Every row belongs to one group in each of 2 separate groupings. Each group adds its own fixed numbers to the row, and there is some noise. The rows also spread widely along 2 directions, which tell nothing about the answers.
Some rows, each with its group in each grouping after it:
[-6.45  0.93  1.04 -2.57 -0.40 -0.72 -4.63 -0.68  1.02 -3.14 -2.10  3.28
 -0.58  4.85  4.65  0.82 -1.66  0.84  2.04  0.27  1.31 -1.67  4.28  0.61
 -0.50  2.77  3.35 -2.37 -2.48 -1.16] => gufiv Z_910
[-6.44  1.06  3.57 -3.27  0.70 -1.85 -4.68 -1.94  2.22 -0.86 -1.76  3.35
  0.45  3.25  3.44  0.79 -2.00  2.93  2.88  0.70  0.57 -1.67  2.53  1.42
  1.15  1.96  2.58 -2.33 -0.95 -1.02] => lon Z_706
[-6.29  1.23  2.26 -2.62  0.05 -1.78 -4.26 -2.30  1.95 -1.73 -3.00  3.10
 -1.00  3.29  3.02  0.85 -1.12  2.03  2.86  1.94  2.84 -2.62  3.46  0.77
  0.53  2.07  3.42 -2.17 -0.96 -1.21] => nir Z_706
[-6.15  0.66  1.08 -3.55 -1.39 -1.51 -4.50 -1.14  2.13 -1.35 -2.27  3.92
 -0.85  4.27  3.62 -0.14 -2.24  1.20  2.67  1.08  1.58 -2.60  3.59  0.58
 -0.67  1.00  3.41 -3.03 -2.14 -1.81] => gufiv Z_82
[-6.83  2.20  3.28 -4.25  0.17 -2.94 -3.57 -0.22  4.11  0.68 -2.22  3.11
 -0.57  2.08  3.18  0.09 -2.33  3.55  1.21  2.24  2.67 -6.30  3.41 -1.11
  1.11  0.10  3.67 -1.67  0.23 -0.35] => nir Z_82
[-6.27  1.36  1.90 -3.32  0.50 -1.93 -2.84 -0.34  2.27 -0.56 -2.40  3.34
  0.35  4.51  5.07  0.30 -0.92  2.02  2.02 -0.30  0.32 -2.61  4.30  0.68
  0.64  3.46  2.80 -1.98 -1.06  0.33] => lon Z_910
[-3.93  2.56  1.68 -4.06  0.70 -2.22 -2.31 -0.40  4.29  2.63 -3.04  3.19
  1.32  7.20  3.95 -1.70  0.78 -0.22  3.91 -1.46  0.16 -0.43  3.94  1.76
  2.53  2.90  2.31 -1.68  0.20  2.21] => lon Z_706
[-6.94  2.38  2.96 -4.37 -0.58 -2.20 -3.68 -0.63  3.74  0.28 -2.04  2.61
 -0.58  2.45  2.96  0.26 -2.12  2.39  1.29  1.61  2.54 -5.48  3.69 -0.96
  0.79  0.43  3.91 -1.74  0.29 -0.21] => nir Z_82
[-6.19  1.34  2.68 -2.93  0.02 -1.33 -3.88 -1.30  3.01 -0.79 -2.86  2.86
 -0.82  3.83  3.25  0.19 -0.74  1.57  2.76  1.64  2.33 -2.74  2.98  0.69
  0.98  1.70  3.06 -1.75 -0.22  0.00] => nir Z_706
[-5.20  2.71  2.79 -4.58  0.76 -2.78 -2.46  0.50  5.19  3.01 -1.80  3.18
  0.62  4.45  3.89 -1.43 -1.46  2.35  1.67 -0.32  0.28 -4.30  3.82  0.53
  2.12  0.92  2.51 -1.32  0.47  0.96] => lon Z_82
[-5.94  1.48  2.68 -3.42  0.79 -1.76 -4.09 -1.22  2.52  0.02 -2.46  3.73
  1.08  4.23  3.84 -0.12 -0.96  1.62  3.27  0.06  0.33 -1.12  3.15  1.23
  1.41  2.31  2.46 -2.12 -0.32 -0.04] => lon Z_706
[-6.11  2.99  2.77 -3.73  1.13 -2.39 -2.83  0.81  5.13  1.46 -3.22  1.69
 -0.82  3.89  3.83 -0.06 -0.98  1.82  0.35  0.35  1.82 -6.11  4.06 -0.93
  1.58  1.61  2.97 -0.80  1.25  1.82] => nir Z_910
[-6.65  2.96  3.54 -3.94  0.76 -2.86 -3.57  0.60  5.50  2.34 -2.49  2.39
 -0.07  2.59  2.83 -0.22 -2.26  3.15  0.67  1.26  1.87 -7.16  3.11 -1.58
  1.21 -0.43  3.35 -1.63  1.66  0.65] => nir Z_82
[-5.30  1.54  1.91 -4.80 -1.27 -2.29 -2.37 -0.94  3.37  0.61 -2.35  4.11
  0.63  5.05  4.47 -1.25 -0.90  0.74  2.98  0.30  1.42 -2.87  4.35  1.25
  1.31  1.90  3.58 -2.81 -1.60  0.09] => lon Z_82

New rows. What belongs after each?
[-5.17  1.11  0.86 -4.47 -2.22 -1.54 -2.37 -1.67  2.42 -0.78 -1.92  4.30
  0.57  4.93  3.63 -1.08 -1.13  0.16  3.80  0.13  1.69 -1.68  4.63  1.32
  0.70  2.63  3.83 -3.37 -2.41 -0.32] => lon Z_82
[-6.58  2.27  2.71 -3.04  0.33 -1.68 -3.28 -0.64  3.22 -0.45 -3.08  1.84
 -1.45  3.58  4.02  0.57 -1.10  1.66  1.21  0.86  1.78 -4.93  4.37 -0.51
  0.87  2.24  3.40 -1.51 -0.35  0.63] => nir Z_910
[-3.23  2.94  0.43 -3.67 -0.69 -1.83 -0.42  1.08  4.55  2.62 -3.78  2.78
  0.55  8.90  4.85 -2.16  1.79 -2.34  3.40 -2.02  0.74 -1.81  6.08  1.56
  2.34  4.29  2.88 -1.73 -0.72  3.79] => lon Z_910
[-5.59  2.53  1.78 -4.37 -1.36 -2.20 -2.60 -0.71  4.24  0.43 -2.82  2.93
 -0.51  4.15  3.55 -0.75 -0.99  0.89  2.16  1.23  2.77 -4.82  4.20 -0.78
  0.93  1.05  3.91 -2.37  0.41  0.68] => nir Z_82
[-5.08  0.86  1.37 -3.00 -0.70 -1.23 -3.37 -2.54  1.47 -1.63 -2.63  3.87
  0.85  5.69  3.55 -0.53 -0.14  0.32  4.56  0.08  1.09  0.89  3.96  1.87
  0.74  3.32  3.21 -2.52 -1.63 -0.22] => lon Z_706
[-5.96  1.98  1.92 -3.81 -1.35 -2.27 -3.17 -1.03  3.74 -0.15 -2.89  2.72
 -0.85  3.48  3.77 -0.25 -1.22  1.21  2.05  1.76  2.93 -4.81  3.93 -0.43
  0.90  0.90  4.31 -2.08 -0.58 -0.38] => nir Z_82
[-6.19  0.96  2.05 -3.33 -0.48 -1.20 -2.87 -1.31  1.55 -1.86 -2.47  3.52
  0.17  4.37  5.01  0.60 -0.97  1.70  2.65 -0.30  0.79 -2.12  4.34  0.70
  0.50  3.67  3.00 -2.06 -1.36 -0.39] => lon Z_910
[-4.50  2.11  0.89 -3.94 -0.60 -1.50 -0.99  0.19  3.58  1.20 -3.00  3.16
  0.78  6.96  4.80 -1.08  0.66 -0.75  2.59 -1.37  0.74 -2.33  5.30  1.48
  1.68  4.04  2.75 -1.91 -1.01  2.34] => lon Z_910
[-5.44  1.09  2.55 -3.50  0.74 -1.77 -3.81 -1.37  3.13  0.37 -2.20  3.44
  0.91  5.02  3.68 -0.33 -0.73  1.35  3.90 -0.20  0.63 -0.92  3.30  1.93
  1.45  2.59  2.86 -2.09 -0.94  0.52] => lon Z_706
[-4.59  2.36  1.07 -4.25 -1.88 -2.32 -2.17 -0.49  4.05  0.85 -3.04  2.36
 -0.50  5.42  3.52 -1.30  0.14 -0.28  2.66  1.21  3.30 -4.11  4.66  0.03
  1.34  1.46  3.73 -2.36 -0.03  1.18] => nir Z_82
[-6.16  1.44  2.02 -2.69  0.17 -1.87 -3.72 -1.27  2.85 -0.58 -3.16  2.95
 -0.85  4.05  3.27  0.65 -0.83  1.57  3.12  1.26  2.31 -2.28  3.11  0.43
  1.04  1.71  3.10 -1.86  0.06 -0.12] => nir Z_706
[-7.68  1.21  3.87 -2.73  2.75 -2.18 -6.68 -0.56  3.23 -0.48 -1.04  3.20
 -0.22  1.76  2.92  1.36 -3.91  4.69  1.30  1.31 -0.03 -3.55  1.80  0.12
  0.09  0.43  1.90 -1.20  0.01 -2.20] => gufiv Z_706
[-5.13  2.04  1.56 -3.73 -0.63 -2.19 -3.83  0.71  3.99  0.99 -2.06  3.26
 -0.11  4.62  3.23 -0.82 -1.58  0.82  2.33  0.43  1.53 -3.55  3.47  0.12
  0.74  0.40  2.71 -2.55 -0.79 -0.23] => gufiv Z_82
[-6.04  0.79  0.50 -2.42 -0.38 -0.91 -4.14 -0.40  1.76 -2.17 -2.57  3.21
 -0.82  5.31  4.56  0.95 -1.43  0.29  2.14  0.04  1.12 -1.78  4.31  0.94
 -0.54  2.89  3.20 -2.13 -2.05 -0.32] => gufiv Z_910
[-5.95  1.21  1.07 -3.55 -2.54 -2.12 -3.12 -1.64  2.53 -1.32 -2.86  2.65
 -0.90  4.36  3.47 -0.37 -0.93  0.56  2.80  1.91  3.33 -3.28  4.71  0.35
  0.33  1.75  4.06 -3.29 -1.51 -0.57] => nir Z_82
